There are 4 nested groupings, the coarsest first. Each group lies inside one group of the grouping before and may be the whole of it. The rows also spread widely along 16 directions, which tell nothing about the answers.
(in the rows, 128 means zero)
Known rows, each followed by its group in each grouping:
[122 123 164 113 151 120 120 102 144  80 121  92 148 120  95 139 174 180
  82 182 207 111 157 148 146 189  98 108 124 143  42  93 157 161  81  88
 135 114 117 110 114 139]
Q_313 Q_908 siban Q_173
[116  98 143 108 108 151  81 113 134 120 164 167  96 127 128 176 150  69
 104 100 124 142 164 136 134 144  83 139  95 147 126 162 135 104 161 160
 136 170 120 114  91 131]
Q_313 Q_908 siban Q_814
[132 120  97 108  62 134 143 126 127 140 122 165 127 157 121 171 117 112
  84 142  75 168  86 132 116 108  80 138  90 155 149 155 175  94 123 104
 150 141 139 153 114 131]
Q_313 Q_760 vuto Q_143
[113 145 135 193 101 106 101 152 158 137 156 145 136 177 111 145 123  80
 136 161 116 128  91 112 128 161 137  80  72  99 120 121 148 133 176 102
 160 118 141 165 160 140]
Q_714 Q_231 zof Q_737
[109  97 160 142 121 131 111 124 164 103 149  97 152 139 129 153 144 116
 162 118 197 117 171 137 111 186 154  85 135 131  83 130 137 176 118 106
 162 122  99 145 134 110]
Q_714 Q_267 sesar Q_124
[107 167 101 122 120 137 121 126 114 102 117  93 154 172 126 116 140 136
 119 103 174 137 111 123 105 193 133 102 141  64 122 117 159 127 134 133
 123 111 128 124 184 126]
Q_714 Q_295 Refa Q_895
[116 129 108  82 124  89 116  92 138  80 186 116 115 127 139 119 141 127
 189 139 172 129 167 118 124  94 141 118  92 179  84 114  74 153 134 105
 105 167 150 162 104 189]
Q_714 Q_295 Nosil Q_830
[141 105 110 122  81 178 134 135 130 164 126 173 114 133 120 184 137 103
  41 135  81 157  87 147  99 109 105 131 119 169 140 179 147 116 145  91
 161 132  86 133 148 110]
Q_313 Q_327 fug Q_69
[122  70 147 126 147  93 115 111 127  91 144  60  96  63  98 153 124  73
 225  95 123 114 203 133 149 118 146 103 145 110 120 133 215 121  70 105
 168  96 100 120  98 151]
Q_729 Q_705 Boluf Q_65
[154 120  95 106 120 160 114 140 109 119 127 151  77  83  86 169 155 129
  19 153 116 136 106 130 132 144  73 146 137 153 112 180 180  96 134  87
 142 106  57 104 149 145]
Q_313 Q_908 rikuz Q_948
[113 110 167 106  93 124 155  89 124 123 129 122 181 173 123 133 153 193
  84 126 178 147 104 134  79 141 111 139  81 180  44 122  88 155 102  73
 126 137 135 175 107  99]
Q_729 Q_652 subit Q_809
[142 114  69 130  56 108 141 180 131 114 143 180 103  58 122 146  76 136
 128 130  96 121 118  91 137 106  91 149 145 122 138 210 156  84 145 129
 123 116  81 186 137 125]
Q_729 Q_652 bifa Q_581
[124 152 110 148 129  98 107 174 133  93 163 132 124 131 136 101 104 123
 170 129 193  92 151  83 166 209  89 117 150  67 111 124 110 117 123 134
 159 116 139 162 138 116]
Q_313 Q_11 faliv Q_187
[122 189  53 142 136 153 109 165  89 110 139 129  83 126 136  74 158 155
 113 136 155 156  92 141 106 144 162  75 160  79 103 134  72 117 138 108
 149 111 140 120 168 180]
Q_313 Q_760 Goge Q_967
[120 113 119 151 101 121 121 124  96 162 152 122 162 125 132 153 131 122
  78 160  96 107  70 110 139  73 106 128 102 138 105 105 148  97 182 153
  96 190 122 155 165 134]
Q_413 Q_409 buf Q_159
[145 156  84 142 120 145 161 156  99 124  99 103 122  83 119 119 123 187
 104 131 121 108  96 137 128 120 151 111 197 104 153 130 158 108 100 136
 147 110 110 119 179 117]
Q_413 Q_600 Loko Q_286
[165 141 116  51  96 131 147 118  88 108 141 155 104 131 123 154 162 162
  79  88 162 155 179 155 133 136  63 159 134 186  91 149 124  89  67 135
 129 180 126 167  86 138]
Q_413 Q_600 Loko Q_232
[112 122 110 172 132 115 127 111 117 122 135 107  83  63 109 125 134 152
 139 158  82  89  83 116 129  55 167 122 120 161 150 129 130 114 151 101
 162 118 121 109 140 152]
Q_729 Q_705 Boluf Q_339
[121 125 134 109  71 120 124 155 157  69 106 149 137  99  95 136 114 150
 168 123 141 217 163 172 118 161 136  56 130  66  46 173 180 134  51 124
 108  70 158 153  48 147]
Q_714 Q_267 fos Q_588
[103 142  61 117 107 142 107 138  91 103 113 124 116 109 124 118 122 122
 109 135 117 163  88 115 119 129 110 124 139  67 138 152 167  99 135 132
 121  96 126 110 144 153]
Q_313 Q_327 fug Q_631
[ 85 116 165 160 117 114  84 113 137 116 164 108 158 154 127 129 146 111
 167 136 155 133 125 130 118 126 161  78  82 108  60 100 108 146 170 152
  97 158 165 148 120 147]
Q_714 Q_267 sesar Q_307
[ 92 160  83 109  95 162 117 148 107  97 113 145 143 135 160  97 127 179
 122  94 153 172 109 151 105 149 135  93 178  64 112 150  87 109 117 185
 114 134 167 124 114 111]
Q_313 Q_11 faliv Q_460
[146 162  63 142  88 137 125 186 112 137 150 203  70 106 127 114  92 113
 111 121  83 136  95 101 133 122 101 134 132  97 161 186  98  70 140 119
 156 119 142 161 134 134]
Q_729 Q_652 bifa Q_369
[158 100 103 138 109 127 118 196  94 136 186 138 117  89 139 149 105  72
 145 108 142 121 176 123 156 135 104 107 175  91  58 160 124 101 104 112
 139 142  93 203 123 129]
Q_714 Q_231 zof Q_182
[100 175 109 135 112 144 113 113 140  87 115 137  92 137 140 128 190 200
 108 108 190 118 147 160 108 165 145 101 146 175 132 145 105 133 111 135
 198 154 119 112 120 137]
Q_729 Q_652 subit Q_770
[143 154 148 184 175 104 118 135 112 140 172  77 108 139 115 117 134  79
 164 123 130  49 131 107 165 142 148 114 130  96 146  67 140 108 157 142
 154 147 144 125 191 142]
Q_714 Q_231 divu Q_353
[103 108 109  91 119 154 100  94 189 114 140 162 118 130 126 168 123  62
 157 163  72 182 131 164 112  89 172  67  89 143 165 134 143 155 130 117
 142 140 161  83  98 169]
Q_413 Q_409 Goba Q_785
[131  72 125 114 145 143 120 142 108 153 180 108 150 109 141 131  99  51
 153 140 118 136 138 122 127  94 139 106 141  87  70 117  94 140 125  95
 104 132 131 152 141 136]
Q_313 Q_327 fug Q_631
[151 128 141 119  82 148 145 145 157 136 155 137 156 149 143 179 161 148
  86 112 174 118 170 175 114 146 136  81 160 176  62 148 119 144 142 138
 121 196  77 188 169 120]
Q_714 Q_295 Refa Q_895
[123  61 175 135  91 124 110 119 105 142 161 118 163 122 113 187 126  87
 100 109 122 130 130 125 133 116  80 144  92 137  61 142 171 107 147 133
 107 153  99 169 103  97]
Q_714 Q_231 divu Q_353
[136 171  73 160 102 169 123 204 128 121 116 160 101 112 143 115 114 126
 123 109 140 140 127 142 131 185 140  77 205  44 153 171 129 105 113 150
 175  93 123 128 158 115]
Q_313 Q_327 fug Q_631
[117 144 137  85 109  86 145  74 152  75 132 107 132 160 108 129 133 141
 173 121 159 134 149 116 112 149 122 144  74 155 133 112 158 144 112 117
 114 123 159 135 116 153]
Q_714 Q_267 fos Q_588
[167 130 132  84 144 156 161 112 109 164 153 146 114 154 114 129 101  80
 100  93  90 124 104 107 107 127 120 181 113 133 184 123  89 110 137 111
 121 124 149 114 176  97]
Q_413 Q_600 Loko Q_286
[154 103 181 140 120 143 150 150 173 127 137 122 142 125 100 148 129 121
 132  95 163 128 167 151 101 199 160  87 155 108  87 165 131 157 115  92
 149  82  78 147 169  91]
Q_729 Q_705 Boluf Q_339
[107  73 147  78 156 170 101  88  98 140 162 122 147 112 133 142 125  82
  94 117 102 136 143 147 126  82 114 136 131 117  80 109  96 116 120 146
  83 175 154  98 104 119]
Q_729 Q_652 bifa Q_369
[107 161  41  63 120 120 113  84 146  77 140 149  95 136 119 139 160 154
  75 198 145 128 117 116 116 114 103 137  93 197 143 139 134 136 149  77
 135 161  96 117 172 208]
Q_729 Q_652 bifa Q_581
[116 147  79 138 137 143  72 175 130 104 156 172  83  98 132 124 114  88
 125 150 128 119 159 122 174 160  98  89 157  66 123 143 123  92 111 139
 168 137 146 117 112 151]
Q_729 Q_652 bifa Q_369
[140 111  86 104  97 144 137 189 171  96 136 163 148  88 128 130  83 129
 127 181 167 159 151 127 130 176 119  83 176  77  69 175 115 163  88  72
 128  66 101 162 132 123]
Q_313 Q_327 fug Q_631
[138 143 141  96 110 111 157 125 142  77 112 142 144  87 104 109  98 196
 104 148 166 111 134 105 151 164  85 171 139 108 106 134 128 121 110 153
  79  80 154 119 109  99]
Q_313 Q_327 fug Q_631
[126 187  73 127 105 120  94 158 103  99 146 137  77 141 128 123 146  91
 164  80 131 160 152 139 134 155 130  83 133  72 139 150 162  79 131 159
 142 142 144 145 135 184]
Q_714 Q_295 Refa Q_895
[186 116 199 101 152 123 163 120 158 133 137  92 144 134  73 157 141  99
 118 122 127 123 178 172 138 163 138 100 140 120  80 102 191 137 100 119
  97 116 118 122 169 137]
Q_313 Q_760 vuto Q_143
[137 180  85  89 103 120 162 130 143  82 112 133 136 145 133 126 100 167
 115 130 167  96 143 108 151 186  81 151 160 111 169 117 153 110  79 134
 143 120 156 132 140 105]
Q_714 Q_295 Refa Q_895
[157 126  95  55 132 147 138 103 108 129 164 131  93 123 135 163 134  87
 106 125 101 119 173 154 150  76 100 144 147 182 135 110 131  96  79 125
 131 205 148 133 111 164]
Q_714 Q_267 sesar Q_124
[102  70 161  73 166 142 100  64 140 106 171  99 143 131 130 156 145  83
 126 128 164 108 186 133 127 133 117 140 113 161  92 104 100 155 123 107
 126 165 120  99 120 126]
Q_729 Q_705 Boluf Q_339
[142 138 161 100 127 138 138 122 185 127 150 139 154 177 121 145 117  84
 131  86 143 103 178 137 121 194 132 118 136 100 152 129 139 131 162 177
  99 154 124 125 201 107]
Q_729 Q_652 bifa Q_369
[121  96  95 151 113  94 116 148  62 125 170  96 109  77 130 112 116 108
 168 115 140 119 105  72 124  96 114 154 117 110  95 155 129 106 161 100
 124 108  90 177 143 149]
Q_313 Q_327 fug Q_631
[ 94 150 121 187 136 106  85 136  62  96 120 103  83  93 108 100 152 167
 131 109 152 109  87  94 153 155  92 136 123  84 122 124 158  78 119 143
 184  94 144 107  87 119]
Q_313 Q_11 faliv Q_187
[165 149  41  74 126 161 114 175 109 108 141 178  85  42 110 137 106 116
  56 166 101 145 130 127 161 117  91 129 186  90 122 175 144  80 131 144
  85 124  93 104 159 167]
Q_413 Q_409 buf Q_159

New rows, each followed by its group in each grouping:
[155 153 103 164 128 113 148 180  96 135 168 114 139 127 138 106 114 158
 102 162 186  59 116  86 159 164  94 132 165 110  68  98  85 117 117  94
 145 148 122 196 178 115]
Q_714 Q_267 fos Q_588
[114 131 131 113  94 152  94 104  90 114 132 147  88 135 112 155 175 129
  82  70 135 170 124 146 101 138 101 145  97 154 114 169 147  89 138 150
 139 147 121 122  89 133]
Q_714 Q_267 sesar Q_124
[156 135 136 124  74 101 164 162 159 105 154 183 124 123 138 134  96 175
 117 135 176  89 151  92 153 176  61 165 126 167 114 158  82 118 110 119
 149 131 141 192  96  85]
Q_313 Q_908 rikuz Q_948
[104 139 144 187  88 115  83 147 189  94 136 151  94 104 111 162 138 114
 174 128 124 118 150 142 144 151 160  69 111 123 143 159 179 124 170 177
 161 129 126 122 113 145]
Q_714 Q_267 sesar Q_124
[ 93 144 100 183 144 133  79 149  82 114 147 130  92 101 123  93 119 129
 128 170 136 117  72  86 148 130 117 116 112  79 101 107  87 109 112  91
 176  95 185 116  84 131]
Q_714 Q_267 sesar Q_307
[126 151 106  79 116 128 110 123 140  77 133 129 101 136 120 134 165 115
 154 102 173 179 193 166 117 170 133  85 135 114 106 154 156 133 100 134
 132 124 122 126 116 184]
Q_313 Q_327 fug Q_631
[149 144 132 141  91 145 127 173 150 116 140 183 124  98 111 132 123 178
  77 126 168 123 120 117 120 182 121 130 143 128  99 186  86 127 180 149
 110 108  85 148 166  95]
Q_413 Q_600 Loko Q_286
[147 139 196 184 131  79 136 124 111 144 152  79 143 137  74 125 158 132
 143 146 108 128  97 152 135  96 164  73  72 115  35  77 163 120 139 112
  95 128 157 173 140 173]
Q_714 Q_231 divu Q_353
[123 176 157 123 129 147 128 100 125 145 127 135 140 226 118 119 174 118
  86 122 129 164 101 165 104 155 133  92  80 117 110  82 106 126 127 125
 132 151 197 122 144 148]
Q_313 Q_327 fug Q_69
[138 157  77 136  53 106 127 194 125 106 129 165 126 126 124 134 102 131
 125 133 122 157 125 125 156 159  77  97 139  63 105 165 182  72 121 155
 121 124 140 186 126 150]
Q_313 Q_760 Goge Q_967
[ 87  67  79 133  86 141  95 129 119 106 158 105 131 108 156 175 140 112
 140 124 187 120 134  98  91 138 123 127 138 172 113 184 142 158 150  78
 185 138  33 163 143 116]
Q_714 Q_267 sesar Q_307
[163 170 143 125  96 101 162 136  86  94 115 120 115  84  71 100 155 227
  89 113 145 159  98 148 111 119 131 132 121 126  43 155 139  98 122 131
  63  85 122 161 122 154]
Q_714 Q_231 divu Q_353
[134 133 119 102 123 137 154  95 131 116 132 129 113 114 108 126 153 182
  79 134 142 116 102 127  86 116 141 152 118 190 124 152 104 142 150  91
 124 122  88 122 171 132]
Q_729 Q_652 bifa Q_369
[ 92  67 138 105 164 201  65 101 161 132 161 164 132  83 120 158 125  84
  52 186 102 128 117 142 121 102 138 110 125 131  87 141  74 157 180 120
 101 140 112  52 134 116]
Q_729 Q_652 bifa Q_369
[ 77  61 130 156 119 161  84 122 127 143 141  96 187 107 117 154 107  84
 107 168  95 147  62 120  98  95 162  88 115  72  71 128 155 149 190 121
  78 113 107 112 166 118]
Q_714 Q_267 sesar Q_124
[120  68 168 175 160 101  93 129 109 138 188 108 128  64 114 147 117 118
 108 196 137  41 114  80 194  95  77 150 112 156  55  89 111 120 150 106
 143 156 116 142 107 108]
Q_313 Q_11 faliv Q_187
[139 181 135 114  81  82 152 119 168  64 139 136 113 129 128 136 157 189
 174  89 184 103 201 153 135 155 145 117 136 177 128 146 142 126 142 198
 112 165 125 165 129 155]
Q_714 Q_231 zof Q_182
[105 166  89 153  97 127 113 140 120  96 127 156 121  87 127 114 114 188
  91 175 111 107  76 119 156  93 117 126 131 115 121 127 109  94 163 175
 102 138 166 119 116 136]
Q_714 Q_231 divu Q_353
[129 125 121  83 163 175  87 113 124 124 137 127 124 146 111 166 168  76
  45 172 131 144 161 174 159 150  89  90 141 112  81  95 166 121  94 114
 136 161 130  84 135 164]
Q_313 Q_327 fug Q_69
[152 157 199 190 101 133 139 166 159 130 120 144 131 120 100 134 129 160
 126  90 131 114 135 162 144 169 151  76 152  83  95 131 139 109 123 187
 126 111 164 137 115  85]
Q_714 Q_295 Nosil Q_830
[105 105 107 138 104 128 139 145  89  90 130 120 137  42 135  80 102 209
 142 131 162 135  88  96 103 107 138 147 155  96  68 165  64 135 134 125
  86  73 130 140  96 105]
Q_313 Q_908 siban Q_814
[123 100  71 117 127 154  97 165 101 116 153 148  98  36 124 123  92 105
 119 143  93 137 120 115 137  85 125 123 169  81  89 171 110  97 130 119
 107 110 109 120 120 143]
Q_729 Q_652 subit Q_809
[153 172 115 157 102 103 164 166 102 136 138 143 119 128 122  96 122 183
 115 135 129 108 103 121 140 122 115 116 136 115  94 119 101  91  94 112
 141 137 163 192 133 134]
Q_729 Q_652 bifa Q_369
[132 104 137 135 116 157 132 129 127 143 134 139  91 112 106 133 132  88
 153 102  73 196 100 161  76  99 181  84 105 114 124 166 120 138 113  80
 150  80 143 117 101 144]
Q_313 Q_908 siban Q_814
[128 148 107 120 110 153 120 148 113 118 124 105 153 174 129 152 157 107
 105  89 166 153 155 167 113 197 127  77 171  73  98 134 187 119 106 142
 142 139  98 148 175 132]
Q_714 Q_231 zof Q_182
[154 108 153 128 114 155 100 136 141 155 185 201  72  96 111 168 116  53
 106 121  49 140 133 152 145  67 127 126  93 158 122 160  85  92 171 148
 117 164 154 126  87 137]
Q_714 Q_231 divu Q_353
[136 112 181 152  99 131 139 125 121 153 142 129 136 158 106 130 135 107
 140  72 113 164  95 132  79 142 152 123  85 116 110 153 118 124 174 129
 114 103 135 146 143 105]
Q_313 Q_760 vuto Q_143
[ 81  99 146 166 131 163  98  92 101 115 120  83 119  88 124 142 169 139
 138  72 129 132 105 153  78 106 200 109 142 129 129 153 143 143 176 163
 137 109  91  74 136 108]
Q_714 Q_231 zof Q_182
[131 175 102  99 174 153 107 117 127 123 163 108 141 186 130 114 141  91
  83 150 166  88 130 116 139 181 123 123 143  89 126  71 104 126 169 145
  95 174 145 104 227 154]
Q_714 Q_267 sesar Q_124
[155 133 141 118 113  85 146 128 155 111 161 133 132 126  83 131 113 125
 133 182 129 127 119 107 135 127 119 122  75 141  65 119 136 141 133  72
  89 109 138 174 143 167]
Q_714 Q_267 fos Q_588
[138 163 157 156 112  87 121 163 144  77 140 128 143  85  97  95 129 184
 161 119 192 119 146 113 145 190 145  98 136  69  65 143 132 123 169 192
  64  96 122 149 147 137]
Q_413 Q_409 Goba Q_785
[157 130 150  80  96 123 176 114 143 121 146 130 159 183 133 139 133 144
 116  94 181 129 157 132 102 179 102 153 124 164 110 134 104 139 121 120
 118 149 125 171 154 103]
Q_313 Q_760 vuto Q_143
[168 138 120 111 145 127 136 128 158 140 150 138  90 120  87 156 124  63
 110 176  73 123 131 140 149 108 131 107 110 136 148 118 174 121 132  89
 132 120 125 113 172 181]
Q_313 Q_327 fug Q_631
[134 114 213 159 138 140 120 114 149 139 117 131 115  85  79 154 129 124
 112 115  58 117 118 171 158  99 142 102 126 110 121 112 175  96 129 196
 109 124 173  73  90 101]
Q_313 Q_11 faliv Q_187
[153 118 110  83 120 161 154 119 189 126 135 148 125 143 126 184 130 117
  76 151 143  95 165 147 120 162 113 126 155 195 153 144 141 154  98  71
 187 150  75 126 173 111]
Q_729 Q_652 subit Q_809
[130  68 129 121 102  98 175  98 154 142 142  98 129 131 122 164  92  76
 200 143  70 131 107 112 100  71 148 125  82 180 174 127 172 156  79  32
 186 100 139 156 109 128]
Q_313 Q_908 rikuz Q_948
[102 154 114 128  86 107 145 131 176  99 109 111 191 165 138 135 124 163
 175 160 138 149 135 166 126 133 169  37 136  97 112  93 164 153  97 158
 118 153 177 159 143 151]
Q_413 Q_600 Loko Q_232
[122 108 138 144 130  98 134 133 115 142 139  59 169 157 125 147 113  72
 184 117 107 110 134 133 153 126 125  81 142  69 121  75 218 108  90 139
 143 154 148 158 154 133]
Q_313 Q_11 faliv Q_187
[131 105 140 143  83  99 151 120 106 148 145 109 161 166  98 142 107  99
 130 121 103 156  58  94  89 120 115 145  54 117 107 138 164 121 152  67
 117  90 122 186 153 119]
Q_714 Q_231 divu Q_353
[136 148 123 161 123 110 133 152  93 124 165 101 124 164 137  98 164 155
 140 105 218 115 122 102 100 191 129 118 125 131  76 130  76 142 147  82
 171 125  99 186 174 132]
Q_313 Q_760 vuto Q_143
[125  90 131  90 126 130 111 137 150  88 162 134 132  82 121 126 108 109
 155 142 158 151 173 136 134 140 129 106 140  97  58 148 103 148 121 121
  89 103 129 125 102 139]
Q_313 Q_760 Goge Q_967
[ 93 102 114  95 158 179  98  92 150 123 160 123 165 140 156 151 109  72
  99 153 122  97 134 131 129 118 141 128 150 116 146  95  92 153 174 160
  98 171 143  73 169 106]
Q_714 Q_231 zof Q_737
[169 175 123 112 160 151 135 148 162 111 123 136  85 104  92 126 143 105
 144 131 108 155 166 188 139 151 186  45 169  88 141 121 160 128  78 132
 144 105 150  83 141 176]
Q_413 Q_409 Goba Q_785
[166 137 127 166  81 111 152 172 100 134 128 164  88  52  84 129 125 185
  76 161  80 136  76 130 147  79 102 127 117 137  69 164 143  79 123 113
 109 105 130 171  94 149]
Q_313 Q_908 siban Q_814
[133 142 118 157  86 100 160 137 114 117 137 156 106 100 123 108 119 212
 127 142 150 111  76  85 111 114 124 163  96 187 130 154  65 131 132  85
 168 101 133 173 110 103]
Q_413 Q_600 Loko Q_286
[130 111 139 189 147 109 128 141  88 162 171 109 130 113 142 120 111 114
 130 150 141  54  91  67 159 120 103 151 117 131 128  84  92 115 130  99
 183 145 143 153 136  91]
Q_413 Q_409 buf Q_159
[ 94  95 118 196 112 136  87 165 129 119 138 141 110  67 131 135 111 118
 143 163 125 117 105 107 147 124 129  97 135  96 108 151 127 131 134 109
 185  88 125 123  92 109]
Q_313 Q_327 fug Q_69
[140 124 133 119 124 179 114 154 133 117 130 146 111 103 106 140 121 108
  99  94 143 146 142 139 111 184 134 116 170  80 115 172 130 122 121 135
 127  85 109 101 139  94]
Q_714 Q_267 sesar Q_307
[ 95 121 134 130 116 153  95 111 172 126 146 130 145 155 119 147 129  72
 148 123 105 168 106 147  84 129 192  66  93  93 123 140 130 158 196 133
  98 118 133 105 169 144]
Q_714 Q_295 Refa Q_895
[104 136  91 168 115  97 114 149 107  79 117  84 102  83 111 112 127 155
 170 110 162 103 127  95 135 168 128 116 159  76 137 153 187 103 123 122
 171  76  87 134 152 135]
Q_729 Q_705 Boluf Q_65
[171 115 186 119 114 131 145 136 144 158 165 146 119 139  99 147 120  72
 139  51 100 132 157 139 105 142 142 133 111 120 111 159 123 105 163 150
  92 137 116 158 164 114]
Q_729 Q_652 subit Q_809
[140 134 136 156 133 105 116 153  71  97 147 101  95  72 113 108 154 178
 112 113 195  86 148 109 165 163  83 148 156 116  62 128 128  91 113 139
 144 117 108 142 110 125]
Q_313 Q_760 Goge Q_967
[127  90 142  97 151 137 117  87 131 118 180 130 118  96 118 147 130 103
 109 148 130 103 133 114 120  91 136 164 102 184  97 129  80 152 174 104
  96 139 107 112 135 132]
Q_714 Q_231 zof Q_182
[119 136 118 178 106 135 128 138 125 152 123 123 127 169 126 151 142 115
 104 150 108 124  77 130 124 142 120  96 109 129 148 113 165 117 125  93
 206 132 138 136 149 122]
Q_313 Q_760 vuto Q_143
[114 120 105 148 103  91 156 127 130 140 152  72 177 188 154 144 107  95
 193 148 137 106 116 110 125 118 140  82 111 121 124  74 161 148  85  62
 180 154 153 202 154 136]
Q_714 Q_295 Refa Q_895
[134 119 144 118 116 149 110 120 104 157 158 151 110 120 109 139 137  83
 102  82  62 154 114 150 108  78 141 122 107 111 110 152 124  81 186 179
  66 168 135 126 150 149]
Q_729 Q_652 bifa Q_369
[161 127 107 136 101  99 194 130 103 135 124 109 109  98 106 120 115 161
 158 129 108 139  76 108  96  88 153 135 113 166 146 143 145 129  79  43
 174  79 118 171 125 133]
Q_413 Q_409 Goba Q_785
[154 108 116 149 167 131 110 162  92 154 196 124 103  91 131 129 119  87
  98 169 129  62 145 106 182 109  96 124 158 122  67  99  77  98 118  84
 157 172 120 161 151 140]
Q_729 Q_705 Boluf Q_339
[152 101 105 122 111 130 124 161  61 160 160 137 115  99 114 143  98  84
  89 115  79 130  90  99 151  96  59 160 135  95 102 146 152  58 125 121
 117 139 120 167 128 117]
Q_313 Q_11 faliv Q_187
[127 131 171 138 115 116 147  98 131 105 123 129 124 107 106 137 127 170
 115 119 130  98 121 125 135 125 118 162 112 161 133 120 131 122 120 147
 131 114 158 115  90  90]
Q_714 Q_231 zof Q_737
[111 141 105 155 119 160  81 160 148 122 153 145 119 130 148 152 132  92
 118 136 135 106 149 144 153 153 134  76 165  94 126 126 129 113 151 177
 151 177 134 123 148 133]
Q_714 Q_267 sesar Q_124
[ 93 143  82  78 149 131 118  71 154  85 134 103 138 146 127 117 147 136
 120 199 152 133 109 126 106 116 152 113 102 150 133  96 117 176 152  90
 110 126 135  86 175 186]
Q_313 Q_327 fug Q_631
[126 115 161 152 111  98 145 116  97 167 177 120 166 160 124 100 110 126
 132 119 116 111  62  80  95  91 132 158  60 130  70 107  54 119 191 105
  76 147 158 195 164 117]
Q_729 Q_652 subit Q_809
[ 67 124  49  68 118 187 103  84 140  90 123 136 170 144 167 151 144 159
  51 203 150 146 102 156 105 103 132 103 150 159 110 114  95 168 130 112
 121 172 130  87 138 142]
Q_714 Q_231 zof Q_182
[127 120 196 171 101 113 138 130 157 120 134 129 127 119  85 113 149 168
 158 104 140 168 114 156  78 138 197  69  91 122  48 160  95 153 147 100
 116  74 129 161 120 132]
Q_729 Q_705 Boluf Q_65
[110  83  93 136 111 100 130 128 109 127 172  96 122 109 149 129 113  85
 206 130 133 124 124  92 106  84 148 124 111 146 123 142 115 149 137  67
 162 122 103 176 139 150]
Q_313 Q_327 fug Q_69
[113  95 118 159  88  83 120 143 111 131 185 130 128 115 138 119  72  81
 205 117 112 111  97  54 124  96 121 159  77 114 125 142 101 111 170 113
 120 123 151 195 114 121]
Q_714 Q_267 sesar Q_124
